Every row belongs to one group in each of 4 separate groupings. Each group adds its own fixed numbers to the row, and there is some noise. The rows also spread widely along 17 directions, which tell nothing about the answers.
In the rows, 128 means zero.
Known rows, each followed by its group in each grouping:
[101 107 107 117 144 131 132 146 122 124 123 152 126 105 120 149  90 118
 116 133 142 179 144 152 139 149]
R ret Q_401 miler
[136 142 132 100 114 138 158 135 143 153 152 129 121 141 113 103  90 115
 124 123 147 127 135 143 113 116]
M levot Q_769 korig
[129 119 146 126 183  75 101 145 133 135 111 141  97 106 154 133 118 142
 116 143 144 107 124 125 110 122]
V goka Q_398 fev
[ 58 125 134  99 140 103 148 161 125  87 154 143  99 160 162 187 146 114
 125  91 162 140 197  61 130  99]
W levot Q_846 miler
[120 116 111 108  90 153 145 101 120 114 146 156 182 100 148 119  94 114
 102 154 148 214 141 145 147 161]
J goka Q_401 fev
[133 110 157  96 154 134 159 105 106 117 176 118 126 109 144 129 120 155
  79 108 147 148 121 198 133 124]
R nolod Q_769 korig
[149 130 157 124 125 111 123 125 122 153 154  87 110 118 175 130 178 126
 163 110 104 110 142 111  90  79]
V ret Q_398 vuvem
[142 126 125 120 163 128 122 162 148 130 155 144 105  97 161  89  82 151
 124 170 172 122 102  98  87 114]
W Lipi Q_846 vuvem
[152 157 153  67 118 144 156  98 110 125 144 145 128 119 131  51 143 162
  83 143 151 180 101  93 119 142]
Y nolod Q_746 korig
[ 94 127 152  65 119 108 119 115 118 142 122 125 115 130 123 145 149 122
  97  81 130 162 189 137 167 147]
M dasa Q_746 korig
[141  93  95  92 116 154 164 152 191  71 168 126 130 130 171 138 117 148
 146 153 123 154 182 120 149  90]
Y dasa Q_746 korig
[108 117 142 107 123 170 110 124  63 142 156 136 144 106  90  77 148 133
  73 131 132 170 109 171 112 188]
J Lipi Q_401 fev
[157 125 146 127 108 163 100 130 140  90 161 116 109 136 119 137 154 143
 127 110 112 155 169 141 118 138]
Y ret Q_746 miler
[101 117 143 141  77 158 107 156  95 108 158 145 192 144  98  82 122 161
 140 163 140 174 102 128  87 155]
M levot Q_401 miler
[172 112 109 143 167 123 140 112 105 172 128 170  96 103 124  92 152 133
 124 109 105 138  96 103 133 127]
V nolod Q_769 fev
[120 115 103 105 156  80 210 120 137 113 130 143 156 112 184 124 149 114
 125 152 108 131 116 107 152  76]
J levot Q_746 fev
[162 151 173 120 149 109 157 112 179 108  79 147  85 160 166 165 149  90
 112 146 119 129 166 166 105 113]
Y ret Q_401 fev
[ 99 127 170 132 144  93 107 134 104 178 145 145 161  87 152 131  76 129
 116 122 163 143  93 142  95 158]
J levot Q_401 vuvem
[141 144 136 123 153  98 152 106 138 131  93 149 137  93 135 123 105 110
  98 170 136 164  95 173 121 143]
J nolod Q_769 vuvem
[ 77 130 114 151 112  73  98 178 127 129 101 136 129 187  65 128 151 177
 185  85  96 154 153  66 117 111]
V ret Q_401 vuvem
[ 92  96 102 150 145  88 147 148 104 149 148 123 147 118 164 127 129 145
 150 130 140 118 118 115 112  80]
Y Lipi Q_746 vuvem
[120 130 111 123 165  95 182 149 135 107 127 160 139 133  98 126 111 123
 116 120 115 139 117 112 146 119]
R goka Q_769 korig
[121 134  76  75 161 114 143 151  98 150 112  97 113  43 122  92 124  90
 119 184 116 124 101 143 137 122]
R goka Q_746 miler
[122  78 114 214 151 144 157 141 107 108 185 162 163 144 126 135 148  87
  82 104 155 128 165 111 100 130]
W nolod Q_769 fev
[107  83 130 132 126 148 117 155 103 139 171 136 143 106 149 144 101 141
 138 139 131 126 124 175 131 132]
J levot Q_398 vuvem
[163 129 127 118 125 122  91 110 106  97 152 133 103 115 159 133 118 174
 116 139 163 146 144 146 148 129]
V levot Q_401 korig
[135  87 134  83 104 133 115 136 128 172 169 129 184  73 150  97 124 136
 132 110  86 149 148 132 192 152]
J levot Q_746 fev
[153 129 116 134 116 127 139 132 133 144 141 132 147 126 139  68 121 139
 131 146 133 138 118  97 101 112]
J goka Q_746 korig
[154 105 148 115 180 148 170  90 144 138 128 186 104 113 143 114  92 137
  68 134 151 177  92 183 111 148]
M goka Q_401 korig
[125 109 144 143 126 145 122 126 158 160 134 136 119 142  86 137 122 138
 123  77 103 172 145 172  91 143]
Y dasa Q_846 fev
[144 129 144 127 123  71  67 137 156 146 117 125 138 106 151 120 107 161
 139 120 139 150 160 108 136 139]
V Lipi Q_401 korig
[128  83 166 130 196 145 149 132 159 117 157 158 141  80 164 124 165 102
  66 129 122 169 130 123  83 163]
Y Lipi Q_401 miler
[135 132 137 154 158  79 124 137 116 157 103 186 114 137 184 122  73 116
 108 148 200 105 138  96 121 124]
J ret Q_846 korig
[ 85 147 165  39 105 134 142 125 207 184 128  76 110 100 156 117 131 135
 157  97 114 227 145 100  46 112]
Y ret Q_746 vuvem
[165 124  95 132 109 125 105 145 120 111 147 114 150  70 153 109 104 124
 139 200 136 120 123 142 138 126]
Y nolod Q_398 fev
[155 117 110 153 165  80 121 163 170 105 140 123 157  71 151 113  90 126
 125 172 133 112 116 116 112 112]
W goka Q_846 korig
[176 151 155  97  93 112 157 130 183 179 104 111 178 102 167  62 136  77
 150 177  83 123 131 111 105 108]
J goka Q_846 fev
[106 105 110 140 135  95 110 127 122 128 160  87 119 105 159 148 135 187
 170 102 121 162 115 146  91  84]
J ret Q_769 vuvem
[115  92 110 121 123 139 141 146 151 152 117 129 125 122 125 131 116 116
 145 136 110 159 148 177 121 120]
V ret Q_769 korig
[105 125 123 102 106 150 144 136  99 125 140 161 143 122  93 150  88 132
 137 123 119 180 118 159 166 154]
R levot Q_398 vuvem
[110 118 143 145 138 124 135 112  88 151 164 147 130 111 152 147  97 139
 122 103 150 152  88 157  96 130]
J Lipi Q_398 korig
[142 157 120  98 110 121 129 107 122 124 147 128 129  95 134 115 105 138
 129 129 143 176 114 104 125 128]
Y goka Q_746 miler

New rows. What belongs after each?
[103 128 146  82 122 105 125 127  86 154 169  76 143  74 143 121 140 127
 132 120 124 133 110 160 116 114]
V nolod Q_769 miler
[ 96  55  82 158 167 126 166 140 111 120 188 156 162 104 192 120  94 141
  98 148 184 140 131 136 121 104]
J Lipi Q_769 fev
[137 104  82 111 142 121 157 118 125 118 106 152 126 111 128 101 149 142
 121 158 108 165 118 135 155 115]
M dasa Q_746 korig
[105 129  99 158 140  91 102 133 103 122 116 144 122 124 163 143 110 107
 103 152 192 138 166 113 112 135]
J Lipi Q_401 fev
[125  90  83 138 192 122 186 131 120 131 166 136  94 126 140 136 138  79
  79 111 150  90 166 148 133  93]
M Lipi Q_769 fev
[181 159 174 120 100 126 150 131 163  92 120 148 139 173 121  88 129 156
 127 154 113 135 124 132 118 117]
W nolod Q_401 korig
[149  96 131 165 116 140 158 101 111 114 152 136 179 141 143 120 176 109
  93 116 117 161 181 150 146 127]
R Lipi Q_401 vuvem
[161 141 187 111 135 102  94 126 181 149 121 113 129  88 155 112  80 165
 125 154 144 152  97 182  79 142]
Y nolod Q_769 korig
[143 147 164 103 111 105 128  83 118 104 170 105 172  83 186 107 140 164
 110 140 154 192 107 117 106 128]
J nolod Q_769 vuvem
[157 120 148 160 150 154 112 140  88 136 135 156  95 138 137 120 114 113
 101 146 169  98 135 156 107 140]
R nolod Q_746 miler
[139 137 159  79  95 167 105 102 122 131 121 134  84 123 169 146 142 131
 128 134 141 187 156 170 126 149]
Y Lipi Q_769 korig
[162 158  90 171 116 123  74 124  89 124  90 174  84 147 104 106  86 160
 129 168 187 142 114 120 112 146]
Y dasa Q_746 fev
[124 111  71 139 160  75 145 149  98 123 129 143 109 127 141  96 144 146
 113 135 157 105 145  70 156  87]
W nolod Q_769 korig
[147 102 134 137 135 146  94 159 116 111 132 162 127 100 165 133 148 108
 136 169 113 121 140 112 132 156]
J dasa Q_398 fev
[166 165 184 164 125  96 141 104 162 118  74 160 129 149 169 165 115  91
 133 150 141 147 137 144  94 124]
R nolod Q_746 miler
[109 141  84  84 146 115 159 168 108 112 114 125 106 130 116  94 106 108
 110 197 147  86 127 154 143 108]
J Lipi Q_746 fev
[119  92  99 129 128 124 134 164 160 147 144 143 163  99 140  76 106 164
 155 147 123 172 110  74 104 116]
Y ret Q_746 miler
[120 112 106 141 116 120 120 145 116 165 147 115 137 106 131 126 104 105
 147 128 130 124 136 140 108 115]
M ret Q_398 fev
[139 127 108 159 127  79 131 113 144 119  84 145 145 129 129 125 132 135
 123 147 118 164 133 153 132 116]
W Lipi Q_401 fev
[132 116 150 132 127 112 126 133 117 137 151 133 154 100 161 145 101 126
 152 142 130 127 109 167 130 121]
V Lipi Q_769 vuvem
[155 155 131  85 121 125 150 118 180 114  92 127 102 134 152 112 125 123
 126 160 136 179 161 128 115 114]
R ret Q_769 fev
[128 133 200 110 124 134 117  94 144 128 165 114 149 114 165 118 162 138
  93  96 135 190 139 136  71 153]
J Lipi Q_769 fev
[155 114 131 178 139  82  91 132 143 119 113 185 169 100 171 112  94 151
 123 161 157 156 120  94 134 146]
W Lipi Q_846 fev
[156 134 141 103 145 132 152 115 103 159 141 109  96 109 104 137 184  83
 115  83  59 108 138 173 142 126]
Y ret Q_401 fev
[144 108 129 165 100  86 105 124 116 133 140 141 187 130 131 121 173 141
 151  87  81 148 159  89 161 132]
J dasa Q_769 fev
[143 128 110 143 123  97 137  97 110 106 129 135 158 108 147 126 131 132
 110 147 131 158 125 151 138 122]
J dasa Q_846 fev
[114 129 113 109 100 124 126 135 124 203  89 117 135 107 143 100 124  93
 150 147 119 160 144 140 109 127]
R Lipi Q_401 fev
[118 161 194 142 111  90 103 115 113  89 166 117 164 130 138 167  89 125
  95 106 178 129 145 173 112 141]
W Lipi Q_746 miler
[170 133 146 163 122 137 120 109 176 121 143 117 152  88 160 130 103 133
 147 154 121 178  92 156  51 124]
Y goka Q_746 fev
[153 126 151 143 111 129  83 114 158 102 155  97 141 109 130 153 119 149
 116 112 137 178 177 160 108 145]
R dasa Q_398 vuvem
[108 125 132 108 123 160 103 173 107 151 113 135  87 115 165 141 138  82
 154 172 133 118 143 132  92 142]
J levot Q_401 korig
[157 118 117 117 135 144 115 126 109 145 125 110 142  75 100  55 158 117
  80 173 111 145 111 172 104 156]
W dasa Q_401 fev
[133 117 119 183 154 124 166 106 131 115 115 149 103 130 171 186 138  70
 112 137 152 147 143 168  77 104]
W dasa Q_769 korig
[124 168 187  60 124  59 163 107 175 198  92 126 168  84 160  93 102 120
 127 129 116 174  88 110  94 128]
Y dasa Q_401 korig
[133 139 162 124 121 111 131 139 120 160 121 134 176 108 138  81 129 105
 123 150 129 143 116 105  96 143]
R goka Q_769 fev
[159  87 139 195 105 136 102 124 137 139 161 141 177 129 157 115  97 169
 143 139 140 146 126 170 103 123]
J levot Q_846 vuvem
[143 152 126 119 118  87 121 114 134  85 161  82 114 138 167 122 130 167
 129 134 171 133 154 117  94  74]
M ret Q_401 miler
[120 195  94 120 121  89 125 139 111  90  74 167  97 146 107 148  97  83
 125 171 160 136 147  99 148 142]
J Lipi Q_846 fev
[140 157 123 101 100  98 141 103  97 145 135 124 164  54 174 126 119 110
 164 148 104 174  73 109 133 124]
J ret Q_398 korig
[124 117 124  79 143 119 143 102 119 137 134 158 132  80 182  91 113 174
 113 145 147 203  88 101 130 131]
J goka Q_846 korig
[125 128  96 153 139  63 130 136 111 114 136 105 123 122 180 162 140 107
 148 130 138  92 165 107 132  73]
J goka Q_401 miler
[133 115 135 109 108 129 195 114 142 182 104 166 149 137 164 105 112 124
 158 138 108 169 109 134 130  94]
R levot Q_846 miler
[149 139 212 138 100  92 119 117 151 145 131 113 164 139 192 138 158 114
 131 114 126 124 168 125  96 116]
Y nolod Q_846 korig
[130 143 104 106 110  94 162 134  86 130 129 135 161 114 147  98 131 104
 132 167 128 108 121 106 160 100]
Y goka Q_846 fev
[123 142 124 118 104 104 130 136 122  97 131 158 155 127 139 134 106 140
 140 152 143 162 135  96 155 132]
Y Lipi Q_398 vuvem
[145 135 113 129 148  85 147 132 130  91 150 115 156 101 145 121 130 114
 112 158 136 111 132 119 128 104]
V dasa Q_746 fev
[151 168 143  98 122 112 116  99 136 101 159  86 129  99 134 103 100 146
  93 145 175 161 127 149  86 126]
V ret Q_746 fev
[137 144 153  84 141 126 153 104  93 147 139 136 123 120  90 102 136 116
  74 108 115 130 114 185 151 154]
J levot Q_769 fev
[118 135 132  86  79 126 140 127 149 172 138  74 129 115 189 132 120  99
 164 138 133 142 168 152  90  83]
Y ret Q_401 fev
[152 142 133 154 105 120 138 114 148 115  95 174 145 155 119 139 100 103
 111 138 138 162 159 143 147 152]
J nolod Q_746 korig
[132 122 126 135 112 128 110 144 126 132 133 150 143 121 127 102 106 123
 109 145 160 147 153 118 131 148]
W nolod Q_769 fev
[163 167 146 132 138  90 113 106 135 178  99 157 107  83 172 133  68 125
 168 144 149 155  57 121  85 125]
M goka Q_769 korig
[117 106 119 167 128  83 149 155 174 133 118 149 212  96 151 121  94 126
 172 165  90 161  85 129 103 116]
J Lipi Q_846 fev
[158 127 130 103 106 102 129 154 172 130 168 150 202  70 131  82  86 169
 166 131  94 176  91  58 157 144]
Y nolod Q_769 korig
[ 96 129 129  95 106 138 157 124 108 132 146 123 120 152 122 154 128  92
 114 101 142 151 189 153 146 117]
V ret Q_846 vuvem
[154 100 102 174  80 102 102 114  91 148 136  82 156 143 129 132 177 108
 128 113 113  93 211 191 160  99]
Y dasa Q_769 fev
[136 126 142 166 184  97 132 155 115 121 188 111 126 119 106 126 110  98
  85 107 162  65 134 135  82 116]
V goka Q_769 miler
[105  83 101 155 114 139 109 152 103 132 148 140 152 142 100  97 172 150
 116 109 124 158 176  88 139 139]
Y nolod Q_746 vuvem
[138 158 171  74 136 105  91 153 138 112 128 128 123 102 127  91  99 201
 139 155 130 158  84 117 109 149]
R nolod Q_401 fev
[121 120 120 150 130 127 168 113 125  85 179 128 111 162 152 182 165 112
 116  75 141 150 195  92 119  90]
Y ret Q_398 vuvem
[127 155 139 100 153  97 179 132 143 134 116 129 139 127 109  96  98  95
  80 155 138 118 115 165 105 126]
J ret Q_401 fev
[107 117  97 177 124 105  99 165 133 156  87 103 119 146 117 122 123 111
 152 163 132 106 148 163  69 103]
J goka Q_746 fev
[156 105 113 142 152 130 142 142 139 150 124 149 115 119 115 118 153 106
 133 120  81 119 137 133 140 126]
J dasa Q_769 vuvem
[ 81  92 137 153 135  51 139 148 147 178  75 154 183 121 176 145 133  97
 142 135 119 142 153 122 129 121]
J levot Q_769 korig
[141 139 160 119 135 105  98 120 103 112 107 128  92 112 156 150 141 162
 158 156 121 139  89 174 112 117]
V nolod Q_769 miler
[111 114 137  79 149 103 165 141 152 153 164  66 111 137 146  71 176 149
 109 110 127 109 163 108  80  62]
V nolod Q_846 fev
[ 94 154 105 154 110 119  95 144 105 146 144  81  86 166  64 150 109  95
 105  84 165 108 195 168  84 126]
J Lipi Q_398 fev
[173 143 150 156 119 115 148 128 137  77 147 148 165 150 134 109 150 103
 105 151 131 120 157  92 120 124]
V ret Q_398 fev
[155 141 118 139 104 122 113 166 171 129 124 129 139 116 131 109  85  99
 138 164 145 122 163 108 117 127]
W nolod Q_846 korig
[156 110  79 149 153 137 157 140 155 168 131  89  82 135 110  94 160 107
 124 129 107  95 153 153  78  75]
Y levot Q_746 fev
[116 136 152 114 133 109 141 158 168 167 122 116 143 110 130 117 125  80
 129 121 115 129 149 106  87 130]
Y ret Q_746 korig
[180 125 101 131 114 124 121 156 172 108 121 128 157 111  93  82 139 109
 114 173  94 121 168 118 156 141]
Y levot Q_398 fev
[ 99 125 135 134  99  80 115 114 134 134 133 101 175 101 185 145 158 125
 160 124 128 185 152  88  88 102]
V dasa Q_846 fev
[132 144 131  92 138 116 168 107 109 105 138 108 119 113 132 121 177 128
 110 132 101 151 112 155 119 109]
Y Lipi Q_401 korig
[141 149 141 124 137 107 144 105 125  96 150 151 116 142 152 144 106 123
  95 114 173 143 151 115 131 123]
J goka Q_769 miler
[139 125 150 129 142 104 154 124 137 123 143 131 158  94 135 142 143 105
 121 114  88 143 115 145 125 125]
W dasa Q_846 korig
[107 123 120  94 124  98 121 144 117 148 131 119 166  98 125  66 118 139
  99 154 142 146 133 123 135 143]
J Lipi Q_401 miler
[103 130 117  90 138  85 147 138 104 108 111 129 154 117 113 100 139 155
 106 151 125 157 123 130 151 129]
R dasa Q_401 korig
[120 145 111 111 129  73 151 136 120 152 117 130 150  99 158 105  67 133
 152 177 153 119  77 145 121  93]
M Lipi Q_846 korig
[145  65  92 134 146 135 111 178 110 111 179 136 152  91 165 103 144 134
 132 156 118  96 164 103 178 124]
J ret Q_769 vuvem
[120  86  71 148 127 126 139 139 141 139  90 146 123 123 133 111 130 153
 159 168  98 173 113 154 116 104]
J ret Q_398 fev
[148 115 128 113 138 107 111 131 141 136 142 132 121  98 135 140 106 116
 114 116 126 127 165 148 167 136]
V Lipi Q_398 miler
[123 135 126 112 118 149 115 138 138 165 106 118  77 124 165 143 126  75
 142 148 143 134 167 146  85 122]
J goka Q_769 fev
[176 163 123 126  86 110 105 125 145 105 109 136 140 115 133 117 115 123
 152 169 129 151 141 111 139 133]
Y dasa Q_769 miler
[127 139 154 125 108  88 110 118 105 123 125 184 143 129 150 180  83 139
 147 107 137 148 130 145 189 150]
Y Lipi Q_769 fev
